The rows of a group lie close to one hidden flat surface of 10 dimensions, which may be shifted away from zero. Surfaces can cross.
In the rows, 128 means zero.
Known rows, each followed by its group:
[ 91 111 107 147 108 119 111 113 169 160 132 135 140 116 118 120 157  98
 148 105 121 131]
(2)
[101 145 102 116 108  89 156 130 154 153 193 164  95 155 171 171 191 142
  91  41 135  86]
(1)
[155 144 199 112 110 104 139 107 142 111 134 121 149 184 111 123 150 149
 121 126  96 153]
(4)
[102 126 168  78 115 172 134 112 103 188 108  96 118  99 143  86 113 104
 141 141 123 150]
(0)
[137 123 138 112 164 147 110 145 119 116 107 135 113 113 151 140 113 115
  96 170 119 138]
(3)
[122 132 110 153 155  81  99 127 150 122 138 156 142 154  87 134  83  97
  85 107 122 152]
(2)
[122  90 131 228  78  60 124 109 134  96 184 134  84 137 129 147 162 137
 160  45 159  49]
(1)
[127 130 164 112 154 183 141 121  86  89  90  94 116 110 138 137 156 137
 152 206  77 169]
(3)
[124  96 183  74  85 174 198 145  85 107 167 119 183 151 144 177 199 104
 148 139 110 139]
(2)
[ 58  93  67 230 180 152 154 157 109  69 126 104 123  91  87 156 118 110
 192 148 138 108]
(0)
[157 113 127  98 111 147 120  88  83 128  95 147 177 122  78 102  85 113
 154 128  80 171]
(1)
[108 180 151 126 145 112 170 135 147 106 154 111 132 176 114 135 131 165
 121 128 120 131]
(1)
[ 89 174 145 204  73  94  95  93 144 105 149  42  34  86 160  96 160 125
 153 191 175 102]
(3)
[142 145 112 121 156 107  73 134 166 124 109 170 143 130 117 112  39 114
  80 151 138 122]
(3)
[125 120  90  82 138 187 119 126 101 133  91 142 124  73 157 140 139 117
 132 171 100 142]
(2)
[100 161  92 118  99 132  99 100 164 172 116 133 118  88 139  77  89 136
 148 123 146  94]
(0)
[115 141 133 100 165 137 114 114 100 148 109 153 100 108 129 104  40 121
 101 118 109 128]
(4)
[151  74 165 119 114 178 162 135  83 127 110 110 151 115 129 122 147 138
 186 129 125 118]
(0)
[109 124 155 124 112 121 137 158 159 142 158 108 154 148 137 139 147  90
 109 149 167 135]
(0)
[105 120 186 124 150 142 105 122 139 152 108 122  80 106 165 105 101 124
 115 143 121 103]
(3)
[152  98  92 107  79 140  79  95 180 125 104 193 178 101 137 122 144 132
 160 127  99  91]
(1)
[120 113 114 126 100 125 153 109 129 111 150 171 145 136 126 149 149 153
 159  72 102  83]
(2)
[111  72 168 158 102 126 119 120 137 108 145 141 118 115 151 146 156 104
 146 117 122  82]
(4)
[144  79 152 110  97 150 184 158 109 152 164 136 117 133 185 154 186 162
 153  59 166  49]
(2)
[143 152 219 130  64  69 126  82 163  91 172 141 119 184 136 129 152 157
 117 103 101  92]
(2)
[ 88 120  57 143 119 149  91 109 164 168 103 131 116  68 145 117 169 107
 158 135 120 130]
(2)
[136 102 140 139 151 143 117 140 134 158  98 115 125 114 125 100 112 128
 143 126 139 124]
(2)
[116 148  92 107 119 106 149 101 149  90 159 208 140 153 138 172 151 167
 118  72  75  86]
(1)
[196  99  66 112 214 139 105 181 105 139  85 178 130 122 131 149  72 141
  73 113 145 139]
(3)
[ 74 151  33  94 190 174 153 159 126 148 122 156 123  93 147 165 133 114
 104 134 116 143]
(0)
[135 122 153 119 137 119 145 130 111  82 146 166 152 160 112 151  90 135
 117 111 110 107]
(4)
[129 163 158  96 128 128 102  63  94 124  96 146  91 114 120  88  59 145
 117 132  64 139]
(0)
[155 118 129 112  76 153 177 136  86 112 151 105 148 130 141 139 173 157
 173 123 155 104]
(4)
[179  59 145 126 102 161 103 116 147  96  90 171 174 110 137 136 161 148
 178 143  92  89]
(0)
[157 138  96 111 148 113 142 142 134  57 141 184 197 180  90 187 131 129
  96 141  88 161]
(3)
[168 146 140 110 111 114 127 126 130  99 135 129 140 151 134 144 150 145
 110 147 123 140]
(4)
[124 133 104 160 129 108 126  96  70  98 134 126  70 112 122 142 137 129
 126 108  98 142]
(1)
[118 129 171 122 155 169 126 120  93  89  95  97  90 104 152 147 167 123
 128 204  76 162]
(3)
[116 118 127  88 102 132 124 151 146 232 143 101 138 124 150 110 160  73
  95 103 179 162]
(2)
[106 168 139 166 157 120  85  85 131  97  86 102 100 107  90  84  66 130
 140 194  90 162]
(3)
[127 133 165 105 105 164 137  84  96 135 102 111  85  98 159 101 150 166
 168 133  87 108]
(2)
[165 118 110  84 118 144 136 144 145 133 121 160 212 152 103 130 118 128
 131 129 131 141]
(4)
[ 91 109 114 223 170  80  66 125 186 170 113 116  68 106 117  88  95 110
 126  96 159 105]
(1)
[118 122  96 127 164 162 130 157 129 133 108 125 123 104 145 140 136 126
 125 157 136 135]
(0)
[125 141 110 128 103 139 148  82  65 123 123 101  85 107 127 128 185 145
 162 113  81 157]
(0)
[168 231  66  97 158 114 159 151  99  74 149 126  65 144 173 165 137 218
  72 152 148 119]
(0)
[144 125 136 129 123 144 135 139 182 124 109 128 178 142 119 114 140 165
 169 144 133 105]
(4)
[112 151 116 198 170  84 129 138 172  86 139 136 103 150 111 128  95 181
 134 104 141  74]
(4)
[142 101  90 121 194 177 107 197 179 125  86 151 153 100 165 148 108 134
 111 186 164 101]
(0)
[117  68 142 186 156 136  77 118 149 109  88 150 127  91 111 113  83 102
 158 148 108  99]
(1)
[ 96  86 174 182 158 101 110 138 148 133 139 126 113 142 112 139 126  79
 109 109 121 134]
(2)
[156 103 134  73 115 132  83 114  81 139 124 183 108  97 167 144  85  78
  63 126 113 129]
(4)
[206 110  92 138 104 142 101 126 105 100  93 136 135  96 132 111 109 173
 166 146 153  92]
(1)
[171 117 103 129  93 137  89 122 128 150 102 107 102  82 165 109 167 137
 140 153 154 124]
(3)
[157 121 124 126  99 153 132 125  68  88 128 122  80  86 174 142 131 153
 144 151 143  81]
(4)
[156  96  54 171 171 165 110 131 154 125  52 131 161  94  91 106 144 176
 205 137 104 131]
(3)
[167 121  94  86 111 133  90 131 180 184 104 176 155 112 155 101 110 149
 121 101 149  89]
(1)
[139 117 177 187  91 113 108 123 168  90 127  85 129 127 129 105 144 144
 176 176 157  93]
(1)
[160 125 161  82 125 108 157 136 117 132 160 175 148 178 132 148 107 148
  89  65 123 106]
(3)
[119  89 177 165 118 115 126 104 118 133 121 101 133 140  93 114 153 102
 160 114  97 159]
(4)
[114 113 180  91 113 116 127  86 122 195 127 157 120 140 121  87  93 125
 126  46  92 118]
(2)
[112 107 147 156 174 135 121 111  91  88 104 142 125 123  92 129  71 116
 138 141  76 142]
(0)
[132  94  95 125 162 166 143 162  98 156 105 110 147 111 115 135 138 104
 139 135 138 168]
(3)
[160 107 112 125 147 166 137 156 100 115 100 121 155 115 115 125 103 137
 151 158 146 133]
(1)
[ 77 107 120 191 162 101  98 123 112 104 144 144  57  96 142 155 104  82
  95 117 121 105]
(4)

New rows, each followed by its group:
[113 138 161 132 138  94 129 118  84 132 163 132  22 128 184 158 144 123
  65  85 121 111]
(2)
[142 166  82  76  90 144 120 114 121 156 129 126 103  96 175 123 163 143
 116 140 138 130]
(2)
[123 108 121 150 125 152 122 150 154 104 117 110 141 108 142 141 166 124
 155 179 144 114]
(1)
[ 97 102 142 119 113 122 126  90 118 127 138 172 138 128 114 144 130  95
 127  90  69 132]
(1)
[120  79 157 128  72 142  88 124 207 161 119 134 187 111 141 107 166  89
 163 151 142 102]
(1)
[138 114 113 135 151 159 129 167 162 113 110 129 148 115 150 141 136 145
 143 171 154  98]
(1)
[109 115 162 207 143  74 126 129 141 117 152 101  98 160  99 129 135 121
 127  96 140 126]
(2)
[163 184 122 105 119 119  88  88 140 117  88 126 129 122 112  82  85 161
 127 174 104 155]
(2)
[138 143 140 114  56 121 128  93 134 148 136 104 161 131 107  87 136 127
 168 125 136 134]
(3)
[121  74 159 104 131 152 125 124 121 140 117 143 160 130 127 158 183  73
 118 137  75 180]
(0)
[ 94 161 142 151 114 102 120  83 149  98 135 120 120 140 108 124 149 132
 139 141  78 146]
(1)
[127 165 202 123  98 134 176  87 112  78 135 103 118 159 121 106 136 202
 183 130  86  99]
(3)
[132 155  67 129 171 144 137 192 160 123 126 127 123 117 161 144 114 158
 108 159 194  97]
(0)
[202 127  79 169 154 100 154 149  93  79 128 137 116 157 110 160 152 201
 134  84 133 120]
(0)
[ 92 147 145 112 169 133 135 114 157 134 107 146 181 159  69 106  77 117
 133 131  74 170]
(1)
[166 151 105 125 134 126 154 126  74 113 118  90 158 155  68 123 128 135
 138 143 119 207]
(4)
[171 152  98  79 139 142 145 130  77 106 121 159 137 132 127 139  83 159
 110 122 117 133]
(2)
[110 130 135  77  96 144 159 135 145  88 168 177 184 151 146 181 150 117
 116 135 108 100]
(0)
[ 64 138 159 133 174 145 148 130 120  81 137 142 123 131 124 154  90 110
 115 160  88 123]
(4)
[176 157 157  90  48  54 119 106 125 140 197 160 114 175 158 135 124 133
  64  61 164  95]
(3)
[157 137 158 144 138  90  94 111 148  54 127 166 134 157 115 148  95 139
  97 156  92 121]
(0)
[184 123  97  95 129 131 119 146 159 106 121 177 154 140 161 166 166 163
 105 133 123 109]
(0)
[ 54 197 107  91 154 136 187 142 105 186 162  82 118 149 111 124 130  98
  95 114 138 199]
(4)
[147 124 129 152 106 124 115 138 150 135 121  97 130 121 133 105 139 138
 152 150 166 115]
(1)
[151 117 118 113  90 144 127 150 123 133 138 107 131 108 166 144 181 116
 128 156 167 123]
(3)
[122 131 153 144 117 109 161 128 130 132 149 107 169 169  73 108 110 130
 154 102 138 143]
(1)
[160  92 126 110 134 181 119 173 140 122  97 118 136  92 181 144 160 133
 137 193 160 105]
(2)
[195 132  69 151 149 128 136 135  73  69 109 149 113 120 114 135  85 199
 152 117 140  90]
(1)
[149  50 163 137 137 134  84 122 152 165  86 146 167 125 105 112 135  82
 135 121  98 158]
(0)
[ 97  99 179 135 112 105 178 110  89 124 184 149  96 159 137 161 157 129
 127  34  99  91]
(2)
[114  87 142 122 158 184 149 162 118 112 111 138 164 108 128 140  96 119
 159 157 131 102]
(0)
[106  66 216 135 166 128 109 143 143 147 119 136 158 152 103 128  96  57
 100 134 103 161]
(2)
[109 145 104 135  99 132 149 115  57 197 142  51  45  87 148  98 168 116
 140  95 169 156]
(4)
[104 119 108 165 181 113 104 119 110 139 106 128 118 121  77 113  77  91
 117 118 106 176]
(4)
[150 133 164  75 148 158 143 125  60 166 107 111  81 111 157 106  98 139
 105 124 122 146]
(2)
[154 110 132  47 113 154 146 102 106 124 122 213 202 146 111 139  91 137
 129  88  64 120]
(1)
[172  90 145 101 153 143 122 210 198 143 125 162 206 157 150 142 102 129
  98 142 194  89]
(0)
[107  89 120 135 148 162 148 130  79 128 109 125 176 117  70 121  92  87
 164 126 106 166]
(4)
[148 119 116 132 160  90 123 136 123 121 146 175 121 162 119 160 120 128
  76  75 109 134]
(3)
[153 123  94  90  84 125  93  84  83 177 120 143  90  88 155 120 154 102
 108  94 108 154]
(1)
[ 69 153  80  86 119 163  87  91 165 181  98 148 113  63 161 104 129  99
 128 156  98 130]
(0)
[143 105  86 119 208 176 172 239 138 123 125 135 166 134 150 173 116 144
 111 151 201 104]
(0)
[ 67 129 128 176 146  77 128  98 118 116 157 144 137 158  54 130  78  73
 117  77  93 163]
(0)
[121 105 151 153 171 136 187 189  90  87 157 103 151 165 106 175 130 114
 118 139 154 144]
(0)
[116  83 129  96 120 139 161 152 122 161 156 160 174 144 126 155 142  93
 121  73 132 123]
(2)
[157 170 123 104  99 117 130 121 144 105 131 138 188 153  92  97  57 155
 142 145 149 115]
(3)
[139 147 186  76  85 148 112 109 195 112 121 144 161 137 169 122 159 155
 137 183 102  97]
(1)
[ 74 133 155  23 110 201 176 132 111 112 151 170 176 118 171 177 142  90
 114 172  81 121]
(0)
[149 116 100  76 123 161 116 116 108 147  99 163 156 107 129 126 121 117
 126 131  98 150]
(1)
[121 142 152 122 177 148 150 124 114  79 109 143 150 154  95 140  97 147
 131 153  72 149]
(3)
[153 107 180  88 106 134 113 129 154 113 128 157 170 148 146 147 146 109
 106 153 105 128]
(0)
[111 157 156 107  82 146  92  73 147  86 109 144 113  90 159 107 106 139
 152 194  92  88]
(0)
[149  81 166 111  89 136  86  77 100 127 106 166 124  98 137 114 111 103
 138 122  80 115]
(1)
[142 176 112  86 144 104 135 142 141 165 143 147 128 157 131 113  76 150
  77  89 157 127]
(0)
[ 83 177 110 139 144 103 131  80 158  72 136 166 131 154 100 150 138 153
 130 122  45 134]
(1)
[ 89 164 157 141 144 106 123 115 128 120 148 115  50 127 163 133 127 132
  91 128 124 111]
(4)
[ 70 128 147 186 211 136 202 186  93  79 155  83 117 160  94 169 120 123
 133 138 142 144]
(1)
[132 134 149 136 144 135 126  95 102 125  97 113 105 126 109 102 121 154
 152 124  84 151]
(3)
[147 184 131  85 123 162 183 148 148 113 122  82 200 173  99 121 168 176
 161 181 126 176]
(4)
[131  87  46 122 188 159 147 197 159 136 120 183 182 126 131 174 132 131
 122 106 149 104]
(0)
[ 99 130 161  80 125 121  94  82 134 207 111 149 125 125 116  85  87  79
  95  93  82 170]
(2)
[137 132  84 114 133 130  74 125 174 109 105 173 155 108 138 141 119 108
 104 176 110 133]
(2)
[134 125 121 113 114  97 114 113 154 153 151 185  92 128 174 136 136 151
  96  57 127  66]
(1)
[112 117 109 135 179 142 117 138 138 150  95 138 156 123  88 106  75 113
 134 130 116 155]
(1)
[ 62 129 104 174 144 136 182 166 170 105 165 109 165 148 104 154 163 126
 169 125 151 109]
(4)
[160 101 105 126  81 154 116 132 181  86 118 163 194 114 143 144 169 153
 179 163 132  73]
(1)
[130 125 211 103  59 151 102  80 136  89 118 106 132 113 159 125 181 110
 151 210  77 136]
(1)
[139 112 140  89  90 124  95  83 148 137 121 192 135 119 148 125 127 129
 123  98  80  99]
(1)
[163 143  93  85  27  94 128  63  98 178 148 137 174 144  84  93 150 118
 147  57 110 176]
(1)
[111  94 127 106  93 164 121 129 151 165 118 112 178 107 130 123 177  77
 155 157 127 156]
(3)
[106 112 152 113  75 141 103 136 153 183 141  93 116  91 174 106 145  74
 124 157 187 113]
(3)
[ 97 151 169  93 124 105 186 118  81 136 187 133  94 172 142 163 152 123
  86  62 104 136]
(1)
[160 117 122  71  97 135 157 125  73 181 138 141 156 138 116 109  93 122
 125  62 145 136]
(4)
[112  98 139 128 123 127 120 134 150 147 135 133 157 137 120 140 154  82
 122 125 123 150]
(0)
[122 150 169  69 103 138 179 138 101  78 184 155 139 159 165 182 135 132
  93 134 118 100]
(4)
[179 131 153  46  60 153 150 119 124 115 140 149 206 154 136 134 153 140
 139 143 119 130]
(3)
[141 167 134  96 124 112 117  82 106 103 119 157 131 145 101 116  79 142
 113 127  74 152]
(2)
